The rows come from 5 hidden closed curves, with some noise, and rows from the same curve form a group. Each curve winds through 4 dimensions. The rows are also pushed far along 3 directions, which tell nothing about the answers.
(in the rows, 100 means zero)
Known rows, each followed by its group:
68, 86, 85, 106, 86, 86, 85, 97, 119, 99, 88, 88, 104, 77
(2)
86, 111, 90, 103, 79, 127, 92, 91, 95, 112, 78, 90, 99, 98
(3)
101, 106, 87, 105, 106, 102, 112, 98, 110, 79, 129, 111, 92, 103
(1)
58, 105, 51, 118, 76, 74, 90, 100, 117, 84, 124, 90, 105, 69
(1)
101, 85, 89, 101, 89, 59, 80, 96, 100, 81, 108, 105, 84, 87
(0)
131, 86, 133, 84, 98, 76, 90, 95, 93, 119, 72, 103, 99, 95
(3)
93, 106, 94, 101, 107, 77, 111, 105, 102, 83, 130, 105, 102, 96
(3)
109, 100, 109, 98, 102, 95, 105, 98, 84, 102, 102, 98, 101, 108
(2)
87, 112, 88, 100, 96, 111, 92, 106, 114, 95, 103, 108, 96, 95
(1)
43, 140, 64, 112, 77, 152, 104, 102, 97, 105, 100, 90, 112, 98
(0)
108, 92, 101, 104, 114, 103, 96, 112, 110, 101, 107, 100, 102, 109
(1)
112, 98, 116, 90, 110, 90, 100, 104, 94, 97, 103, 110, 96, 105
(4)
82, 90, 110, 96, 91, 101, 100, 90, 102, 113, 72, 85, 107, 89
(1)
121, 110, 123, 88, 101, 111, 105, 98, 89, 113, 87, 107, 99, 107
(0)
74, 104, 87, 106, 82, 127, 97, 89, 91, 111, 78, 84, 107, 98
(4)
97, 95, 117, 91, 100, 92, 101, 94, 87, 105, 85, 99, 102, 98
(4)
99, 103, 121, 90, 115, 113, 108, 107, 94, 104, 93, 104, 103, 112
(2)
127, 96, 123, 94, 110, 121, 98, 101, 97, 113, 80, 102, 94, 117
(4)
159, 69, 134, 83, 110, 51, 82, 97, 102, 99, 87, 117, 81, 98
(0)
106, 91, 105, 104, 114, 109, 100, 110, 99, 105, 99, 95, 104, 117
(2)
74, 85, 107, 94, 78, 99, 82, 84, 73, 125, 48, 83, 111, 87
(4)
59, 88, 91, 105, 81, 100, 96, 89, 117, 105, 78, 80, 109, 74
(1)
80, 110, 74, 106, 94, 72, 106, 99, 104, 73, 139, 105, 99, 85
(2)
108, 104, 106, 96, 93, 96, 110, 89, 101, 104, 97, 101, 101, 92
(0)
78, 98, 89, 96, 94, 78, 104, 89, 119, 75, 113, 112, 92, 74
(2)
70, 112, 75, 113, 87, 121, 114, 92, 95, 93, 112, 86, 105, 100
(3)
81, 100, 81, 106, 96, 93, 96, 99, 86, 92, 109, 101, 105, 96
(4)
95, 103, 109, 93, 101, 97, 96, 102, 98, 101, 90, 105, 100, 97
(4)
123, 93, 72, 114, 111, 65, 102, 102, 110, 62, 156, 119, 83, 102
(4)
105, 115, 101, 96, 94, 106, 101, 99, 95, 102, 101, 108, 97, 101
(0)
36, 128, 41, 123, 94, 106, 109, 118, 114, 73, 151, 93, 115, 90
(2)
59, 131, 64, 114, 104, 137, 106, 117, 91, 84, 133, 98, 105, 121
(0)
104, 118, 102, 100, 105, 123, 120, 100, 93, 104, 111, 102, 107, 110
(0)
85, 93, 88, 106, 95, 106, 96, 97, 124, 91, 100, 99, 95, 88
(1)
71, 113, 96, 99, 93, 117, 97, 106, 110, 109, 87, 97, 108, 91
(0)
98, 131, 101, 96, 114, 157, 116, 110, 92, 98, 109, 114, 97, 130
(2)
102, 104, 111, 91, 93, 93, 100, 96, 94, 104, 93, 102, 99, 95
(1)
156, 91, 125, 85, 117, 60, 98, 100, 92, 84, 117, 129, 77, 110
(2)
102, 108, 82, 108, 94, 97, 103, 100, 99, 96, 116, 99, 103, 97
(3)
95, 106, 91, 98, 92, 90, 86, 103, 115, 93, 102, 109, 92, 86
(1)
119, 83, 89, 107, 124, 71, 101, 112, 119, 71, 142, 112, 91, 104
(4)
82, 103, 106, 100, 69, 131, 92, 81, 85, 137, 47, 75, 111, 91
(3)
125, 75, 113, 95, 74, 64, 82, 72, 96, 113, 67, 92, 90, 77
(3)
52, 119, 69, 108, 70, 107, 104, 86, 99, 91, 104, 88, 102, 79
(3)
97, 81, 94, 104, 103, 61, 95, 102, 119, 86, 117, 101, 97, 84
(3)

New rows, each followed by its group:
126, 95, 100, 99, 100, 64, 108, 91, 110, 85, 123, 113, 92, 85
(0)
92, 113, 95, 99, 99, 94, 97, 109, 105, 102, 107, 104, 107, 92
(3)
127, 79, 105, 96, 117, 56, 89, 104, 83, 85, 117, 117, 95, 106
(4)
91, 110, 118, 89, 109, 132, 116, 98, 94, 100, 90, 105, 100, 112
(2)
99, 102, 86, 107, 85, 95, 96, 91, 99, 102, 102, 96, 100, 92
(3)
87, 109, 96, 98, 105, 95, 103, 106, 99, 90, 113, 109, 102, 99
(4)
109, 103, 114, 91, 115, 100, 106, 106, 110, 90, 108, 115, 94, 104
(1)
120, 85, 121, 92, 95, 71, 98, 88, 87, 104, 88, 98, 95, 96
(2)
68, 112, 79, 99, 86, 76, 107, 92, 108, 74, 124, 108, 97, 74
(2)
150, 89, 122, 91, 108, 73, 109, 89, 100, 96, 109, 114, 90, 100
(0)
106, 83, 116, 93, 81, 94, 97, 73, 91, 109, 65, 91, 93, 87
(2)
78, 132, 107, 95, 109, 153, 124, 105, 84, 102, 104, 103, 108, 121
(2)
105, 88, 106, 101, 99, 101, 105, 90, 112, 102, 92, 92, 96, 97
(4)
102, 82, 112, 89, 95, 68, 100, 84, 112, 83, 95, 112, 86, 76
(2)
113, 77, 123, 94, 113, 87, 106, 98, 100, 101, 90, 98, 99, 104
(2)
126, 92, 110, 95, 108, 72, 92, 108, 105, 103, 103, 110, 98, 95
(3)
110, 123, 118, 92, 113, 128, 118, 110, 88, 108, 105, 109, 105, 118
(0)
130, 103, 121, 94, 103, 113, 109, 95, 96, 114, 90, 104, 100, 108
(0)
155, 77, 136, 95, 131, 104, 97, 109, 78, 105, 94, 104, 87, 145
(0)
100, 106, 107, 91, 98, 117, 99, 94, 102, 98, 89, 111, 89, 99
(2)
124, 106, 114, 96, 126, 105, 115, 115, 107, 97, 119, 112, 103, 117
(0)
69, 123, 91, 106, 94, 136, 114, 105, 89, 118, 94, 84, 124, 104
(3)
116, 97, 83, 111, 118, 94, 96, 114, 106, 78, 136, 110, 90, 119
(0)
73, 104, 86, 111, 105, 120, 101, 113, 105, 102, 107, 90, 110, 107
(2)
134, 85, 112, 92, 113, 55, 94, 105, 116, 85, 117, 120, 87, 91
(0)
110, 83, 113, 87, 98, 50, 91, 93, 111, 84, 103, 114, 87, 78
(2)
174, 66, 119, 100, 139, 74, 93, 110, 94, 88, 121, 118, 84, 132
(4)
77, 90, 91, 102, 103, 89, 88, 106, 101, 98, 95, 97, 107, 93
(4)
96, 89, 89, 102, 88, 73, 83, 94, 94, 86, 101, 103, 87, 93
(0)
126, 103, 106, 96, 108, 87, 90, 111, 97, 99, 108, 113, 92, 107
(1)
124, 64, 145, 89, 98, 114, 96, 79, 95, 133, 34, 82, 98, 103
(1)
115, 67, 112, 96, 78, 75, 85, 73, 100, 101, 67, 90, 82, 86
(3)
107, 111, 117, 89, 102, 102, 108, 99, 94, 106, 95, 107, 102, 99
(0)
126, 87, 94, 101, 107, 43, 102, 99, 102, 71, 141, 114, 88, 95
(2)
123, 89, 109, 99, 115, 75, 108, 103, 110, 91, 119, 109, 98, 99
(0)
126, 100, 107, 102, 112, 123, 103, 104, 102, 103, 101, 104, 92, 122
(4)
88, 102, 96, 101, 96, 122, 96, 99, 116, 101, 90, 101, 97, 96
(1)
109, 113, 114, 96, 105, 142, 114, 93, 79, 109, 90, 100, 99, 124
(2)
163, 95, 127, 95, 128, 112, 107, 109, 91, 105, 107, 115, 88, 136
(0)
93, 72, 110, 99, 94, 79, 100, 86, 105, 102, 82, 88, 101, 84
(2)
95, 104, 86, 107, 92, 86, 90, 106, 101, 99, 109, 96, 104, 94
(1)
79, 116, 79, 106, 88, 109, 105, 98, 116, 98, 108, 99, 106, 82
(0)
100, 98, 83, 107, 101, 91, 99, 98, 91, 87, 119, 105, 97, 103
(4)
76, 114, 80, 111, 94, 135, 104, 99, 90, 104, 101, 90, 108, 110
(4)
36, 125, 50, 114, 87, 114, 88, 114, 109, 86, 118, 100, 111, 84
(4)
127, 97, 104, 100, 98, 100, 94, 94, 87, 99, 98, 104, 87, 113
(0)
100, 121, 77, 106, 126, 115, 111, 123, 117, 65, 155, 128, 92, 118
(2)
62, 118, 89, 103, 82, 144, 109, 88, 91, 110, 82, 86, 109, 99
(2)
136, 90, 119, 97, 116, 87, 104, 102, 82, 100, 107, 101, 96, 124
(2)
102, 101, 89, 108, 99, 96, 96, 105, 94, 102, 110, 95, 104, 105
(1)
76, 95, 87, 103, 102, 87, 89, 106, 90, 95, 101, 101, 109, 95
(4)
